The rows are grouped in 4 different ways at once. Each group adds its own fixed numbers to the row, and there is some noise. The rows also spread widely along 12 directions, which tell nothing about the answers.
Some rows, each with its group in each grouping after it:
[ 28   8 -17  -3   6   9 -16  -7 -11   1  18 -13  32 -12  -1   8   6  25
  16  -9 -17 -14 -33   3 -13   6  -8  22 -13   8  -1   3  22 -18  -4  13
  13   7 -22  -2 -16  20 -35  19   9  -4]
A k_804 (4) k_738
[-20   2  26   0 -28  19  46   8   8  -8 -29  22   1   9  22 -16  11  -6
  -5 -13  18   1   5 -18  -4   2 -12 -18   8 -34  -2   8 -10   1  28  -4
   4 -14  -7   9   3 -11   2  23 -10 -25]
P k_414 (0) k_296
[ 25 -26 -30   0   7 -24 -23   6   6  12  -3   9   3  -4 -24 -11   7   9
  35   6 -21  12  18  24 -29  10  30  14  -6  -4  32   3  -1  -5   6 -12
   6  -4  14  -6 -21   7 -22 -22   9  31]
R k_189 (1) k_296
[-12  36  19  -7  17 -20 -12 -30  -7 -29  27  -1 -10 -16   9  37  -4  -2
 -44 -17  13 -21   4 -11 -15 -20  -1  -3   5  25   3  15  11  30 -29 -11
 -14  11 -14  -3  27   0  -3  18  14   6]
R k_414 (0) k_801
[  7  14  -3   5  13   3 -17   2 -35  -1 -21  -8 -20  14 -10  21   5   5
  41  11   9  -4  19  -1 -11  18 -11  24  24   1   6  10   2 -23  25 -38
  -5 -15  14 -13  15  12 -13 -40  32   5]
P k_522 (2) k_738
[-12 -27   5   2  -2   3  13  -1 -13  -1 -36   9  -9  -2  13 -20  -3   7
  30  -1   0  12  16 -19  -4   8  14   0  13 -22  17  14   6  -3  20  -1
   5  -4  28   8  -6  -2   6  -2  -2  21]
A k_522 (4) k_795
[ 14 -11  -8  -9 -24  -4  -6  -7  38  -8  12  -4  17  21 -13 -20   7  -6
  -2  -1  -9  -7 -34  14  -1  -6 -14 -34  -2  13   3  -1   2 -12 -27  27
  -2  22 -18  18 -30   6  12  12 -10 -27]
A k_418 (1) k_795
[-28  10  21   4 -14 -10 -16  -8   2 -21 -14  -3  -3  36   2 -10   7  13
 -22  -7  -8   7  16 -23  -2  37 -13  11  17  -1   6   3  17 -22   9 -27
 -18 -15 -19  24  10   6  23  30  -6  16]
R k_418 (3) k_801
[-11  -1  -8   2   4  14   1  -2   6   6   0 -17  30 -15  15  18  11  17
   9  10  -6  11   5  -1   2  39  21  13 -18  -6 -29 -35   1 -15  29  27
  17 -28   3   9 -17   9 -13  -8   6   0]
R k_804 (3) k_19
[-35  -4  20   0  -6  -9  -4  -8  30 -18  -3  12  -6  20  13  -2  -1   3
 -36  -7  -7  -1  13  -2  -2   7  -9  -4   8   2   5  -1   0  -3  -3 -10
 -11 -12 -24  23  10  -9  24  30 -24  16]
P k_189 (2) k_19
[  9  -2   0 -10 -31 -18   3  -1  15 -19 -17  -1  -4  19  -9 -44   1   1
  22   0  -6  19 -35 -11   1  33  -5 -37   6   0   2  -1  18   6  10  20
 -17  27 -17  22 -35   9  -6   3   6 -16]
P k_522 (3) k_621
[-17 -29 -20   5  -5 -19 -17  12  16  16  -5  -7  -1  10 -10 -13  -1  20
  24   4 -27  20  28  21  -7  43  20  25   1  -3  -1 -15   3 -22  18 -17
   4 -25  -4  15 -17  -6   5   2 -16  36]
P k_804 (3) k_621
[-17 -11   7 -11 -21  -9   4   6   2  22  20 -19 -14 -20  25   3  -5  24
   5 -12 -16  21  11  11  -5  32   2  22   0   1 -12  -6  12   1   4 -11
   2  -9 -17  26  -4 -15   5  42  -4  17]
A k_418 (2) k_296
[ -7 -12 -16 -16  -1  15   0   1   2  17 -20  29   6  -6  19  -2  18  11
   2 -11  -3 -14   5   8 -23 -13   9   3   4 -32  46  31 -11  -5  29  -9
   7 -13 -33  12  -1  25 -32  34  -2  -4]
P k_189 (1) k_801
[ -7  22  13 -18   6  16   1 -32  -5 -19  -5  10   2 -17  28  11  17   6
 -13  -9   7  -6  -4  -9 -26  -5   6  -8 -13  -4  26  13  18  36  10   4
   0  -5 -12   5   6  -3 -53  26  21  12]
P k_189 (0) k_738
[ -9  -4 -15 -27  -3 -18 -38 -12  -1  12  28 -22 -30   6   5  24 -13  22
  20 -10 -10   6   1  21  -3  26   3  12  13  27   1  11   6   5  -4 -15
 -14  -1 -41  23  -8  16  -5  15  17   5]
P k_414 (2) k_795
[-13 -13  20   2 -24  -4   4 -10 -15 -16  -3 -17 -20  24  18   4 -12  12
  17  -7  -6  14  -5 -21  19  25 -18  -8  17  10 -17  13   4 -12   2   1
 -11  13  10  18 -11  -2  41   8  -2 -17]
R k_189 (0) k_795
[ -5  -7   6   9 -11  13   5  -5  23  -7 -14   5  35  11  13 -28  29   7
 -14 -12 -24   3   3   3 -25  22  -3  17 -10 -17  25  -1  17 -27  16  -6
  14 -25 -16  17 -15  -4 -26  45 -15  31]
P k_418 (1) k_795
[ -2   5  -2 -18 -16 -37 -26   4  10  -5  10 -10 -46  17 -23 -17 -10   6
  19   9 -13  33  31  22 -20  45  20  -4  10  23  14  -4  22  24   2 -39
 -27   1 -10  16  -1 -16  -7  -5  18  43]
R k_522 (2) k_738
[-46  -2   0  -2  11 -11 -14  -1  42   1  13  -4  10  -8   5  26  -4   5
 -37  14   1 -10  23  14   9  11   8  14  -1  16 -28 -33 -11  -6 -12  13
  -5 -27 -14  21   9  -2  33   4 -30  11]
A k_804 (2) k_621
[  2 -19  -6  13  23 -11 -24 -31 -13 -15  11 -23  14 -14  10  20   1   2
  -4 -11 -15 -15  -6  14  -8 -17  12   3  -2  25  -2  10   4  -8 -34  18
   7  10  16  -4  -7   1  15  -8   7  22]
R k_522 (3) k_801
[ 29   1  -2  -9 -51  28  34  25   1  32   3  -8  21   4   9 -23  19  12
  32  -6 -10  13 -31   6   4  25 -30  -8  -2 -24 -10   1   0 -26  36  -2
  18  11 -29  16 -29   4 -17  31  -3 -47]
A k_418 (2) k_801
[ -6  18  -5   7   3   3 -29 -13 -16  -6   2 -23  -7  33  -3  17   2  15
  24   0 -18  -3  19   9 -10  29 -13  37  14  10   2   6  13 -35   8 -44
   0 -19  -5   0  10   0  -6  -3  14  16]
P k_804 (3) k_795
[  9   9 -21  -2   1  20 -24  -6   6   9  -7   4  36  16  -6   8  24  19
   2   5 -15  -7  13   7 -25  30   4  36  -6 -13  21  -8  11 -35  26 -16
  11 -40 -34  10  -8  24 -36  20   3  15]
R k_418 (4) k_795
[  0   0  13  10   3  -1  14   3 -23   0 -31   2 -15  15  -7  -5   4  -2
  45  16  13  13  34 -18  -3  20  -4   7   9 -17  -7   4  -4 -10  35 -32
   5 -15  46 -11   9 -14   1 -39  17   6]
A k_414 (3) k_19
[-50 -10   8  -2 -15   4 -16  -4  35  -7   4 -17  -9  28  16  10   0   8
 -22  -4 -10   5  16  13  10  43 -10   9  18  12 -24 -19  -2 -22   6  -5
 -14 -35 -39  39  -3   1  37  31 -25   8]
P k_522 (2) k_795
[-22  -7   7 -17   2 -32  -5  -5  -4   8  42 -26 -27 -42  24  36 -23  16
  -8 -13  -1  14   9   6   1  18  22   8  -6  26 -32  -8   9  29 -16   8
  -7   3  -8  16   4  -9  11  19   7   9]
R k_414 (3) k_296
[ 12  14   9   3 -19 -29  -1   3  -1 -13  -1   0  -7  17 -16 -32  -4   8
  14  -7 -20  14  -1 -10 -13  25  -6   6   0  -2  13   8  31  -4   0 -26
 -10  21   0   7  -6 -13  -5  10  -4  15]
A k_804 (3) k_621
[-20  17  14 -21 -26 -11 -17 -20  27 -21  -1 -11 -10  31  -3 -24   8   3
 -14   7  -2  25  -2  -4  -1  42   6 -32  -2  10   2 -12  23  21   5  -1
 -21   2 -20  34 -10  -5  -6  17  16   6]
R k_418 (3) k_801
[ 23  -8 -29 -15  -6 -40 -17  18  36   3  16  13  -3   1 -36 -14 -10 -13
  12   9  -3  -8 -23  17  -5  -6  12 -27   8  18  10  -4  -2  10 -23  16
 -23  41 -23  -4 -22  23   5 -22 -12 -15]
A k_522 (2) k_795
[-37  -3  16  -6  -2  33  13 -32  -4  -1 -14   0 -19   5  35  28  11  -3
  -2  -6  13  -9  24   7  -3 -18  -3 -19  12  -8  -1  15 -20  12  11  -6
  13 -34   5  11  15 -14   9  10  14 -11]
P k_414 (0) k_19
[ 18 -12   0  16  20 -11   6  -9 -34 -21 -25   1  -2   6  -9  -1  -8  -1
  37   1  14 -10  -7 -24   0 -11 -12   0  16   2  -4  11  -4 -12  -4   0
   2  20  50 -20  -2   4  17 -44  17  -1]
P k_414 (4) k_296
[ -5   2   9   5  11 -24 -19 -23  32 -36  -6  17  34  12 -13 -35   8  -3
 -30  -4 -20  -1  -2 -10 -29  -1  18  -3 -17   4  35 -11  27  12 -25  10
  -5   4   0   9 -11 -10 -17  12 -14  52]
A k_804 (2) k_296
[-11  11   4 -15 -14  41  21  -6   6   9  -2   3   3 -10  29  22  18   7
  -1   6   4   3  17  14  -9   1   1  -4 -11 -19  -4   4  -3  10  29   0
  18 -32  -8  12   2 -12 -25  22  10 -15]
R k_189 (4) k_738
[  2 -42  -9  10  30 -17  16  12 -24  13 -25  16   4 -44   8   6  -9   6
  25   8  13  -7   9 -20  -1 -16  20   5   4  -9  -1   1 -11  -5   4  22
  16  12  57 -17   0   7  13 -33  -4  19]
A k_418 (4) k_738

New rows. What belongs after each?
[ -4 -20  -9  17   3   7   6  17  -5  14 -19   4  -2   7  -5   6   7  -6
  23   4  -2 -10  24  19  -2  -5  -9  12  22  -6   2   8 -24 -33  14 -27
  11 -17  17 -11   5   1  24 -22  -5   3]
P k_522 (2) k_801
[-35  -3  21   6   1  -2   6  -7  30 -14 -21  16  15   5   9 -15  20  -1
 -40   4  -5  11  40  -6 -18  17  19   4  -7 -15  25 -15   9   7  14 -13
   3 -34   7  19   6 -24   4  28 -16  52]
R k_418 (2) k_801
[-12 -18  -4  -6   2 -30 -20  -7   3   4   8 -16 -24   5  -5   4 -10  14
  28  -3  -9  19  11   9  -4  38  10   6   7  18 -13  -8   6   1   5 -14
  -7  -6  -7  11  -9   1   6 -10   8  20]
P k_414 (3) k_19
[-31  15  -8 -31 -24  13 -15 -15  31  12   8 -16 -21  23   8  17  11   6
  -2  16   6   9  11  25   7  31  -9 -15   9  14 -14 -19  -7   6  19 -11
 -11 -32 -40  39  -2   2  -2   7  14 -20]
P k_418 (2) k_621
[ 17  -1 -20   3  12 -19 -27  -3  27 -24 -22  25  15  46 -44 -20   8 -18
   6  15   1 -21 -18   6  -1 -12 -12 -25  15   8  18   3 -13 -22  -9   0
 -17  19  -5 -11 -10  27   7 -41  -6 -21]
P k_189 (3) k_801
[-21 -27  -3   6  10 -11 -13 -15  23 -13  -3  -5  24  -2  13  -1   9   6
 -15  -5 -14  -3  -3   4  -9  11   8   4  -4   4  -4 -22   3 -16 -12  21
   4 -17  -3  16  -9  -1   9  15 -14  25]
P k_418 (3) k_296
[ 14 -26 -22  -1  12 -11  -8  -2  -2  10   0  25   8 -20   3  11   0  12
  11 -10  -5 -19 -12  -3 -12 -29  15  -4   4  -9  31  30 -15  -5  -6  18
   5  20  -4  -5 -12  36   2   7  -5 -12]
R k_189 (1) k_19
[  9   8 -10 -12  11  -2 -14 -21   6  11  20  -7  17 -26  12  19  10   8
  -8   1  -8  -9 -13  12 -21  -7   9   4 -16  11  12  -5  11  12  -9  15
   9   0 -15   4  -5   6 -36  13  13  11]
A k_418 (2) k_19
[  8  22  12  -7 -19 -36 -14   9  13 -15  21  -2  -8  16 -20 -30  -7  16
  -3  -8 -22  16  -6  -4 -19  33  -2   9  -1  14  12   0  40   9  -9 -20
 -20  22 -33  15  -6  -8 -16  29  -7  25]
A k_804 (2) k_738
[ 26  -3   1  29   7  21   5 -13  15 -25 -14   7  49  24 -13 -10  31 -15
 -11   3 -14 -22  -5  12 -14 -25 -16  -8 -13   2  12   5  -8 -34 -11   4
  23  -2  29 -20 -12  -7  -1 -20  -1  -4]
R k_189 (1) k_801
[ -8  -9  11  18  22  -3 -10 -29   8 -20   1  -4  36 -19  16   8  14   6
 -33  -6 -15  -9   8  -1 -25 -11  15  14 -19   9  15 -15  13   0 -20  20
  14 -13  23   3  -3 -13   1  14  -4  50]
R k_418 (2) k_296
[ -2   1  12  -8 -13 -22  -1   7  25 -12   8  -6  14  -1  -5 -16   2  10
 -16   0  -4  14 -13  -8  -1  37   4  -6 -11  11 -17 -27  21  -1   1  20
  -9   8 -18  18 -17   6   0  16 -10   4]
R k_418 (3) k_738
[-13  11  25  13   8  17   8 -35  13 -31   2 -12  36   1  20   1  16  -7
 -32  -2  -8  -7  -1  -1  -6 -12  -5 -10 -21  11  -7 -14  14   8 -15  21
  16  -5  27   2  -2 -31  -2   5   2  22]
A k_804 (2) k_801
[ 13 -14 -12  10  14   0 -20 -22 -13 -14  -1 -16  41  -7  15   0  10  17
   5 -16 -19  -9 -38  -7 -15   9  -5  18  -2   7   5  -2  12 -29  -7  34
   8   5 -16   6 -28  27 -17  14   1   9]
P k_522 (2) k_296
[ 28  -9 -10  14   7 -22  -7  14  -5  -6   0  11  -4   5 -20 -12  -2   5
  19  -6 -13  -2   3   8 -19  -3  -4  21   9   3  18  18   8 -20  -7 -29
   3  14   4 -18  -2  -3  -7  -5  -7  19]
P k_189 (4) k_738
[ -9 -24 -18 -16  -2 -52 -23   4  29   8   6  10 -27   4 -18 -14 -19   4
   5 -10 -11   7 -12  11  -6   5  15 -23  18  18  18   5  -1   6 -24   0
 -23  28 -26  16 -11  18  21   7 -12   7]
P k_418 (3) k_19
[-22 -14 -14 -12   9 -23 -36 -14  -9   4   3  -6 -20   8   6  22  -6  23
   7 -10 -15   2  14   8  -3  21   7  27  25  13  14  15  -1 -17  -2 -23
 -16  -9 -29  15   5  25   5  16  -2  21]
P k_189 (0) k_801
[ 13  29  -1   4   3   0 -19 -28  13 -26   9 -12  12  23 -13  11  15 -14
 -13   6  -3 -24 -23  12  -7 -18 -31 -18   2  29  -6  -4   3 -13 -30   0
  -5   8  -5  -7  -1   0  -2 -11  15 -18]
P k_418 (3) k_621
[ 19 -12   1  -7   6 -30  13  13  -9  -3  -8  22 -19 -21 -12 -18 -13  -9
  23   3  11  -1  -6  -7 -14 -21  13 -28   7  -1  24  17   5  29  -7   7
 -10  38  25 -13   0  -1  -3 -24   5   6]
A k_522 (2) k_738
[  7 -11 -12   7 -21  11  -1   9 -11  21   8 -15 -17  25  -2  17  -2  11
  24  -6 -10  -8   5  13   7  -2 -33   4  29   3  -6  22 -25 -51  -3 -26
   6  -6  -8   5   2  12  45   3  -1 -39]
R k_418 (1) k_19
[ 17   4 -12 -22  -3 -46 -35  -2  -5  15  50 -28 -21 -22  -6   8 -14  25
  15 -14 -19  13 -18  17 -18  23   7  17   0  33   3   4  32  11 -28 -13
 -15  27 -35  10  -6  11 -22  24  12  19]
A k_418 (3) k_738
[-39  35  24 -13  11  13  -1 -27   2 -12  -1   8   4 -22  36  35  16   2
 -49  -5  17 -14  23 -22 -19  -7   8   1  -7 -11  12   2   9  24  12  -5
   0 -32 -16  16  31   3 -22  34  11  13]
R k_418 (3) k_19
[  4  10   2   7  -9 -24  -7  11  23  -4  31 -16   6   5 -14   8 -13   8
 -11  -9 -12  -1 -14   4   6  14 -17   4   5  25 -28 -10   8 -21 -25  -2
  -2  17 -19   6   0   4  28  10 -15 -13]
A k_804 (1) k_19
[ -2   3   7  -8   0  -3  -5 -22  10 -12 -12  10   1  10   4 -23  19   4
   6  -7 -13   8  20  10 -34  19  17  -1 -14 -12  42  14  26  19  13 -25
   5 -18  -7  11  -7 -15 -45  22  16  45]
P k_414 (1) k_795
[-19  16  35   9  -4  -8  -7 -39 -38 -27  14 -42 -26  11  24  24 -16   8
   2 -16  -8   8   8 -13   5   1 -21   8  13  31 -23  13  19   1 -33 -17
  -2  14  42   2  20 -34  35   2  21  14]
A k_804 (0) k_296
[ -6 -29 -12   1  -1  10   3 -16  16  13  18 -10   4 -12  15  35   3   3
   1  -1  -9  -8  -7  29   5 -24   9 -20  -5  16 -16  -4 -27  -1 -15  34
  16   0   5   3 -16  -1  21  -4  -4 -26]
R k_189 (0) k_19
[-15   4  21 -18 -10   5  -6 -33  -1  -5  16 -40  -6 -16  32  16  -1  21
   4   0  -3  24 -16  -5   7  40   0 -10 -12  21 -29 -21  26  18   5  27
   7  -1   3  31 -11 -13  -6  13  27  10]
A k_418 (2) k_19
[  6 -13   8  20   6  -4  23  19  28  -5 -10   8  39  -8  -9   3   6 -13
 -11  14  14 -19 -18 -15  17  -7 -14 -14  -1   3 -33 -32 -20 -31  -2  35
  11  10  29 -13  -7   8  38 -32 -29 -25]
A k_418 (2) k_19
[  7  40  11   4  16 -20 -23   3  -4 -26   6   8  11   4 -19   9   5  -1
 -23   1   8 -21   1 -18 -23   8 -12  24  10  12   8   1  23 -13  -9 -26
 -17  -1 -21 -11  24  17 -16  -1   0  15]
A k_522 (2) k_738
[ 13 -23 -16 -12 -25  21  32  13  14  33   3   1  -4  -8  13  -6  13   0
  33  -2 -11  10  -1  41  -2   1  -1 -15  -8 -16   5   5 -17   7  25   0
  23   3  -3   3 -26 -18 -12   6   5 -25]
P k_189 (2) k_801
[-18   7  -4 -12   7  -2 -10 -13  18  -1  14 -11 -32  12  -5  41  -2 -16
   5  17  23 -12  19  25   8  -8  -5 -27  15  30 -27  -7 -25  10  -9  -9
  -2 -15   7   0  15  -6  24 -37  22 -26]
P k_414 (1) k_19
[  1   8  16  16 -19  50  42   2   1  -3 -37   7  22  19  19  -7  31 -10
   5  10  10 -10   7  -5  -1  -4 -36  -6   2 -29   1   0 -16 -32  33 -14
  24 -25  24  -2   4 -19   6  -1  -2 -23]
P k_418 (2) k_621
[ 17  27  13  -2   7 -36 -22  -3  -9 -27  17 -10 -13   6 -15   7  -7   8
   2   2  -1   5 -15 -13   1  28 -18  12   7  32  -8  -3  28   0  -7 -19
 -22  29  -4  -8   7   2  -7 -11  12  12]
P k_189 (2) k_738
[ -7  11   0 -12  -3 -23 -10   8   6  -2  22 -11 -33   9  -8  37 -16  -7
  -8   3  14 -15   7   5  15  -9 -17 -16  24  30 -18  12 -17  -7 -27 -15
 -18  17   2   3  20  10  46 -11   8 -29]
R k_418 (1) k_795
[ -5 -27  -7  13   0  31  18 -13  -2  13   5 -14  31 -23  37  29  10   5
  -4 -14  -3 -24 -27   7  11 -29 -22  -3   5   0 -18   2 -29 -40 -11  38
  27  -4   4  -1 -14   8  28  17 -16 -39]
P k_418 (0) k_621
[  4 -17 -12 -23  -9  11 -17 -39   5  -9  -9 -10  -4  21  10 -15   9   7
  30   3 -10  12 -25  17  -4  11   6 -36  -2   8  21   7   8  23   9  25
  -1  12  -6  24 -37   5 -23  -4  30  -2]
P k_189 (2) k_801
[ 11  15  15  19  20 -36  10  19   5 -10  26 -11  33 -47   0  22   0   1
 -35   1   1  -4   1 -18  -3  17   4  29 -20  17 -33 -31  14 -13 -10   9
   7   9  22 -20   8  -9   8  -2 -12  19]
R k_418 (3) k_621
[-15 -25  28  34  14  14  29 -15  22 -40 -41  14  48  17   6 -21  12 -21
 -19  12   1 -16   0 -24   8 -21  -4 -23 -14  -9   0 -15  -6 -13  -9  41
  17   5  66  -9 -10 -23  36 -28 -25  16]
A k_804 (2) k_795
[-34  -5  -2  -6   5 -13 -19 -20  52 -22  21   2  25   1   6   6   2   1
 -47  -9 -14 -13 -13  19  -7   3  13  -9 -13  23 -14 -26   4   9 -29  33
  -7  -9 -29  21  -8   1   7  27 -22  13]
P k_804 (3) k_296
[ 23  -8  -1  28   1   0  23  22 -29   8   9 -10 -13  -9   2  24  -7  -1
  28  -5  -6  -6  13  14  -1 -12 -25  27   8   7 -28  11 -14 -35  -3 -34
  20   6  41 -31  13 -25  28 -22  -1  -8]
P k_189 (4) k_296
[-10 -26 -28 -22   9 -31  -5  25 -21  48  12  -4 -43 -44   6  39 -21  18
  42   8  16   2  18   4  10  -2  14   8  23   5  -8  12 -24   0   5  -8
  -5   9  14   2   8  22  24 -18   9 -16]
A k_418 (1) k_621
[-19   2  16  -5   5   0  13 -12  -5  -8  11 -22   5 -30  35  31   0   5
 -20 -11  13  -7 -18  -8  13  -2 -10  -8  -2  14 -31  -5   0   4  -4  23
   2  11   8   8   8  -3  11  18   7 -12]
P k_418 (3) k_801
[-17   9  35  -2  -3 -10  -7 -48   0 -46   5 -26   8   2  26  -1   1   8
 -22 -13   4   7 -30 -27   8  22 -10 -22  -9  30 -23 -11  30  21 -17  35
  -7  16   7  24 -16 -13   5  10  17   7]
P k_414 (0) k_621
[  4  35   2 -15   3 -14 -21  -5  -1 -10  -2   3  -7  12 -20   8   9   4
  -2  16   7   2  15  -9 -13  30  -1   5   5   9  15  -8  11   7  17 -31
 -17  -3  -4   2  10   8 -21 -14  28  10]
R k_418 (2) k_801
[ -5 -19 -10  11  28   7  -8 -16   0   7   3 -13  38 -38  17  32  13   3
  -1   3  -7 -15   1   9 -12  -2  22  22 -17   6 -12 -18  -1 -13  -3  33
  24 -24  16 -13  -8   8 -17 -12  -2  21]
A k_522 (0) k_795
[ -7   0  10  11  25 -51 -16  15  -1 -19  19  -6   3 -28  -7  16 -18  10
 -21  -9   1  -3 -11 -27   0  33   4  26   7  28 -23 -23  20 -14 -10   6
 -16  21  -6  -5   6  19  19  -9 -13  26]
P k_522 (2) k_19
[-28  -5   6   5  17  -4  -9 -17  15 -14  12  -8  13  -4   9  28  -2  -2
 -32  -5   8 -25   9   4   5 -12  -5   2   2  20 -26  -5  -6  -6 -23  10
   3 -15  -1   7  12  -4  31   3 -13   0]
A k_414 (4) k_801
[ 21 -12 -21  -7  11 -19  -8  -5 -30   8 -27  15  -9 -10  -6 -12   0  11
  44   9   2  10   5 -19 -16   4  18   2   6 -12  46  20   5   5  19 -10
  -6  19  30  -3 -14  16 -17 -25  27  20]
R k_418 (2) k_621
[-30 -34 -19  -9 -22   4   9  23  35  19  -9  10 -12  17   0  -1  -4   5
  15   3   0   0   8  18  17   9   2 -20  19  -8 -18  -6 -34 -20   9  11
   0 -15 -12  23 -12   8  43   0 -25 -34]
P k_804 (1) k_296
[ -8 -18  15   1 -14  17  15 -27  -3 -14   4 -19   0  11  34   3   0   7
   4 -21 -15  -3 -23   4   9  -9 -23 -17   1  10  -5  18  -1  -5 -14  16
  10  10  -2  17 -21 -13  22  30   1 -17]
P k_414 (2) k_795
[  5  -9   8  18  26  -8   1 -17 -17 -24 -16  10  29 -15   6  10   5   4
 -12  -2   1 -16  -1 -26  -3 -14   5   6  -5   0  16   7   1  -6  -2  19
   7  16  37 -14  -2  10   6 -15   0  19]
R k_189 (2) k_801
[-15 -13   6  -2  -5 -32 -26 -23 -23 -11  15 -30 -26   5  15   1 -13  30
  20 -22 -19  21  -1  -4  -2  41  -6  21  13  18  -7  11  26  -8  -6 -16
 -13   5 -14  23  -8   0  14  22  10  27]
P k_414 (3) k_621
[-18  33  26   0   2 -25  -1   9  18 -30   1   8  -5   9 -12  14  -3 -10
 -40   9  22  -6  19 -31   2  15  -8  -4  10  12 -22 -19   4  -2  -5 -15
 -20  -4  13   1  31  -2  28 -11  -1  -2]
R k_418 (1) k_296
[ -9  32  20 -11  -4  13  -7 -34 -11 -27   1  -3  -9   8  20  21   8  -5
 -14  -3  16 -22 -11 -14  -1 -28 -29 -16   7   2   1  27   9  12 -14  -2
 -10  11  -2   7  20  -3   2   8  17 -27]
A k_189 (3) k_621
[  2  -7  -9 -24 -16  21 -15 -34   7 -18 -10  -7   5  30  14 -20  11   8
  27   2  -3   7 -38  -3   1   7 -12 -36   3   4  14   5   1  13  11  31
  -8  14 -19  24 -37  18 -17   1  25 -27]
P k_189 (2) k_296
[  5   7   2  -6  -3 -12   2  11 -16  18  31 -26 -10 -26   9  47 -18   8
  14  -1  14  -8 -15  -5  22   5 -17  10  17  25 -42  -2  -9 -16  -8   8
  -4  20   4  -4   7  16  22  -9   4 -40]
A k_418 (0) k_795
[  8  -4 -10  -5   0   9  -3 -19   4   1 -12  10  23  -2   6 -13  21   5
   8 -11 -12  -6 -13   2 -25  -8   7  -3  -5  -8  35  10   7   2   3   6
   6   0  -9   4 -19   6 -39  23   8  14]
P k_418 (0) k_795
[-21 -15  -2  -5  11 -40   5  27  31   8  15  24   1 -21 -10  20 -16  -5
 -33   2  14 -23   4  -7  10 -18   4  -2  13  13  -9  -7 -19  -4 -23  10
 -16  19 -11   0  12  15  46   7 -42  -8]
A k_418 (2) k_795
[ 12  21  15  18  14  -1  10   3 -25 -27 -31  19  -6  18 -12   2   2 -13
   4   4  20 -26   6 -28  -9 -34 -30  -4  22  -1  20  28  -4 -19  -5 -35
  -9  16  34 -24  31  -1  15 -18   6  -6]
P k_418 (4) k_738
[-15   5  -1  -6  -3   7   9  -2   9  -3   2   5  -2   4   7  15  -8   5
 -11  -5   4 -13   7  -3   3 -11   1 -12   6   0   2  12  -5   1   0   3
  -5   4  -5   7   0   5  15  13  -5 -17]
R k_804 (4) k_795
[  9   1  -2  -5 -10 -35  26  36  10  11   8  11 -15 -14 -21   7 -13  -3
  16   5  19   8   7  -8  13  18   4 -13  11   7 -31 -11 -17   4   9  -6
 -10  21   8 -13  -2   6  24 -28  -4 -31]
R k_414 (0) k_801
[-22 -15   6   3  14  -5  10  -2  20   6  17 -13  16 -44  28  27   8   2
 -30  -9  -5  -3  13  20 -10  12  20  16 -12   9 -20 -25   1   8   3  12
  16 -22   2   3   1 -18  -3  14  -8  36]
P k_522 (2) k_801
